The rows of a group lie close to one hidden flat surface of 11 dimensions, which may be shifted away from zero. Surfaces can cross.
In the rows, 128 means zero.
Known rows, each followed by its group:
[128 147 107 167 115 133 144 122 179 105  64  78  98 155 166  95 141 148] => (1)
[ 63 141 143 134  91  72 171 163 118 123 149  53 129 111 147 209 162  85] => (2)
[183 119 129 101 147 196 130  80  90 165 170 153 107 171 129 187 134 154] => (2)
[149 174  87 119 145 159 111 164  82 126 165 159 152 121 160 109 151 146] => (3)
[ 43 141 131 149 160  75 171 120 152 160 110 117 122  76 118 112 115  89] => (3)
[129 106 100 149 117 157 154 128 132 127 111 128 101 125 160 147 102 117] => (3)
[ 97 106 132 129  93  93  87  92 189 131 107 123 169 110  89  91 144 103] => (2)
[142  85 194 109 133  93 112 128 188 132  90 147 157 164 120 100 119 120] => (0)
[138 107  98 138 120 171 128 171 101 134 125 131 121 169 127 160 136 135] => (3)
[159 125 182 197 114  99 137 149 153 193 173 130 113 157 136 216  38  77] => (1)
[115 148 156 192 124 122  98 165 120 124 141 103 123 141 200  95 188 122] => (2)
[146  98 171 146 156  98 159 126 207 206 112 161 119 168 147 116  60 127] => (1)
[126 156 117 104 134 128 159 142 108 122 145 131 113  99 128 164  85 126] => (1)
[142 166 164 116 129  85 172 142 165 107  91 117 135 120 116 103 130 152] => (0)
[133 118 158 160 125  66 138 127  98 161 177 105 105 197 137 168 149 127] => (2)
[120 160 145 106 146 156 130 166 135 110  90  88 100 130 113 152 111 144] => (0)
[205 132 172 184 124 144 110  81 114  80  95 140  87 194 114  77 172 178] => (2)
[ 95 124  75 130 116  99  59  95 152 151 147 100 135 149 103  98 128 113] => (2)
[ 93  86 115  98 108  96 125 158 166 186 161 140 181 102 141 132 112  98] => (2)
[115  78 137 129  88 168 102 173 109 116 142 133  95 108 159 154  86  99] => (0)
[145 122  80 157 105 135  92 136 114 117 145 115 133 145 137 118 131 132] => (1)
[181 100 144  84 153 138 178 112 141 151 100 160 141 205 102 158 129 164] => (0)
[153 134 167 117 110  95 193 123 148 103  94 160 184 129 146 141 193 128] => (3)
[119 109 161 111 100  96 153 147 136 123 127 138 160  94 100 148 125 105] => (1)
[ 73 141  45  82  77 189 134 143 152  98  78  37  90  88 113 164 103 129] => (1)
[ 83 120 152 100 194 126 164 147 101 126  91 124  88 142 109 143 106 128] => (0)
[116  94 195 123 111 157 117 147 135 120 106 147 169  93 119 118 188 113] => (1)
[ 91 152 158 104  67  95 188 108 143 111 137 116 154  45 116 196 145  81] => (0)
[167 105 133 108 162 137 185 117 179 202 136 186 144 129 168 102  85 156] => (1)
[137 143 156 139 109 119 112 123 125 126 158 136 132  98 124 119 133 128] => (2)
[137 108 119 126 137  83  99 122 132 120 125 146 138 166 110  93 112 128] => (1)
[162  72 170 128  60 102 179 103 110  80 125 168 150 132 157 163 181 100] => (0)
[125 101 160 153  98  39 119 154 133 138 164 172 163 119  97  94 114 103] => (0)
[110  82 105  82 130 178 141 135 125 125  82 121 120 148 102 148 140 139] => (1)
[126  85 198 180 113 119 129 179 140 186 145 134  67 132  93 132  46 125] => (3)
[ 96 147 173 210 144  91 129 168 169 153  98 134 116 110 163  31 135 133] => (3)
[116 134 194 175 151 107 116  16 127 126 144 151  83  96 154 118 111  87] => (3)
[121 102 104  98  54 109 125 164 137 102 140 111 152  86  77 166  90 105] => (2)
[131 151  99  88 113 112 104  84 167  94 109 113 144 128 135 107 136 130] => (1)
[114 140 109 135 160 108  92  97 112 149 167 152 123 135 125  91 122 118] => (3)
[135 100 120  74 148 178 133 125 107 136 120 149 123 143 113 164 116 138] => (1)
[136  78 213 126 152 173  91 200 110 150 131 157 117 143 123 160  80 116] => (0)
[102 150 123 150 120 159  78 153 108 167 187 135 127  75 134 140  98  97] => (3)
[128 119  94 153 165 101 168 154  95 121 127 153  66 127 145  82  56 146] => (3)
[158 109 143 138  93  67 140 148 179 139 121 159 158 143 127  83 112 138] => (3)
[ 82 124 130 109 166 117 177 110 118 143 106 119 131 138 137 150 178 122] => (2)
[141 116 178 189 142  94 122 127 117 115 126 161 118 131 155  76 131 119] => (3)
[111 144 161 105 176 165 177 121 138 146 102 161 136  77 162  78 174 155] => (1)
[ 79 123 121 216 172  60  17 155  95 151 168 152 124 158 106  22 118 102] => (3)
[ 78 144  90 116 125 185 107 152 156 183 152 105 123  60 160 129  99 114] => (2)
[144 143  89 159  83  99 152 120  84  95 150 145 118 129 139 114 166 132] => (0)
[130 108 128  99 115 175 136  89 202 184 119 136 150 115 151 129 138 130] => (2)
[162 118 129  69 137  84 131 125 101  75 137 172 134 135 141 102 106 138] => (0)
[132 144 107 119 124 141 129 149 108 145 163 136 117 113 118 146  97 129] => (0)
[ 71  84 143 116 171  74 211 134 157 141  53 128  87 147 124 101 102 132] => (0)
[155 173 139 149  87 105 142 127 155 112 139 110 103  81 135  79 106 157] => (2)

New rows. What belongs after each?
[123 115  60 164  85 104  80 179 147 120 136 121 133 126 146  77  85 117] => (3)
[116 239 147 115 193 141  99 113 122  83  96  86 121 132 129 105 177 159] => (0)
[126 162 130 193 156  92 144 109 117  95  97  91  96 182 152 133 145 125] => (1)
[ 88 163  95 125 138 150 144 106 144 149 120  71  97 118 163 135 147 130] => (2)
[103 118 211 115 156 157 107 139 137  86  71 107 115 138 146 140 150 112] => (0)
[193 122 155 113 164 167 161 116  50 121 192 228 118 103 182 152 106 128] => (3)
[ 95  53 129 124 105 110 174 116 148 164 120 153 120 131 138 138 111  99] => (0)
[149 112 139 135  65  90 205 160 147 148 121 132 141 135  74 182 112 132] => (0)
[ 82  96  41 170 139 156 119 171  92 140 110  75  83 160 104 122 110 134] => (1)
[107  92 152 135  72 158 105 211  95  92 136 114 174 100 160 191 175  83] => (2)
[119 116  88 140  71  83 123 114 167 106 111  92 160 121 118 119 144 114] => (1)
[ 92 182  92 131 185 131 124 157  61 116 151 145 148 113 144 109 179 126] => (3)
[136  86 114 133 103 113  59 131 116 134 166 153 177 139 100 112 138 107] => (1)
[ 98 107  93 123 111 190 154 151 120  93  72  96 134  89 136  98 208 155] => (1)
[118 126 123 141  98 149 126 130 172 155 106  96 112 142 122 137 116 134] => (3)
[148 176 178 145  84  99 146  65 187  99 122 106  93  75 163  98 107 134] => (3)
[105 147 120 138 159 135  69 135 120 123 124 115  90 157 125 108  99 123] => (1)
[ 89 141 110 127 120 116 179 201 121 137 112 117 138 103 113 149 122 123] => (3)
[113 129 140 128 205 130 139 120  76 163 154 159 127 167 170 117 182 135] => (2)
[147  59 107 116  86 164 100 162  69 121 162 142 159 145  81 199 135 109] => (1)
[140 111  94 127 103 121 119 183 103 117 149 122  99 125 102 124  68 147] => (2)
[140 128 118 113 136 111 134 126 119 142 137 146 138 160 111 128 133 136] => (3)
[135 137 189 133 107 126 152 120 113  94 118 130 164 103 128 180 181 103] => (1)
[ 93 143 158 176  99 105  99 165 131 120 125 103 140 115 112 124 156 101] => (3)
[160 126 129 106 121 140 151 156 118 144 129 151 153 168 113 155 153 152] => (3)
[135 148 194 151 140 106 148 121 118 141 162 164 118  81 139 116 108 116] => (3)
[105 161 103  97 143 110 125 117 119  88 103  96  85 143 113 144  90 122] => (1)
[113 119 140 156 131 200 141 151 148 127  72 115  94 110 139  98 140 144] => (2)
[ 97 135 123 132 132 158 137 126 118 127 112  99 101 119 127 144 148 125] => (2)
[133 130 132 150 159  81  88  17 110 122 175 148  56 127 121  81  57 113] => (3)
[148 138 161 169 110 143 113 140  94 131 181 146 160  95 150 160 150 103] => (1)
[126 151  98 132 124 110 146 144 148  66  59  93  97 133 148  59 138 167] => (1)
[ 83 127 167 134 140 158 100 113 157 151 112 120 150 100 132 117 167 104] => (1)
[ 98 178 140 194 124  92 185 186 132 153 109  99  97 123  96 102 132 147] => (0)
[ 92  85  56  48 171 205 154 136 100 117  91 146 166 130 173 161 186 125] => (2)
[123  77 196 129 123 131 161 167 145 112  63 118 113 166 114 167 126 121] => (0)
[ 73  95 133 110  91 123 198 128 212 145  53  96 154  77 111 123 158 124] => (1)
[156 158 142  85 130 229  60 139 136  94 104 120  77 147 165 136  97 144] => (1)
[167 115 149 121 110 113 131 137  87 100 157 165 142 129 121 155 123 120] => (3)
[ 99 145  99 191 161  58 176 115 126 156 137 113 132 132 134 106 137 122] => (1)
[172 151 115 105 143 144 148 108  87 104 160 175 125 118 174 116 143 156] => (0)
[132 152 179 108 155  58 174 104 133 132 114 147 130 159  87 100 158 152] => (3)
[154 180 111 123 123  88 115  65 208 157 113 110 178 169 101  93 166 150] => (0)
[ 65  84 152 222 137 118  84  99 105 107 102 116 122 148 134 146 168  43] => (3)
[122 157  90 133 123 151 108 159 140 151 148 135 155 106 158 110 138 132] => (3)
[103 139 104 101 122 162 100 106 160 127 106 144 147  53  87  81 107 126] => (2)
[114 130 131 100 138 177  93 111  93  79 104 129 149 117 130 118 214 130] => (1)
[104 115 103 135 106 128 105 138 106 133 164 128 126 104 116 163  90  87] => (3)
[133 148 167 145 101 199 114 101 120 143 144 104 101 111 118 190 147 122] => (2)
[137 163 101 105  91 161 162  91 189 143 125 124 120  70 199 117 125 137] => (0)
[102 113  86 131 170  82  97  80  67 113 155 159 136 149 110 126 139  91] => (3)
[146  76  88 117 152 168 103  88  80 156 178 168  95 162 127 171  68 110] => (3)
[137 140 124 152 138  75  85 116 109 110 153 139 151 145 123 100 137 111] => (1)
[110 109 103 165  79 148 152 132 128 141 134 133  96 108 173 127 140 116] => (0)
[ 77  62 135 105 185 152 211 146  97 186 102 169 149 107  97 120 172 141] => (1)
[127 146 120  79 115 117 123  95 161 102 109 111 126 131 124 147 108 120] => (1)
[140 143 160  76 112 165  88 136 122 104 143 147 137  96 128 150 107 116] => (1)
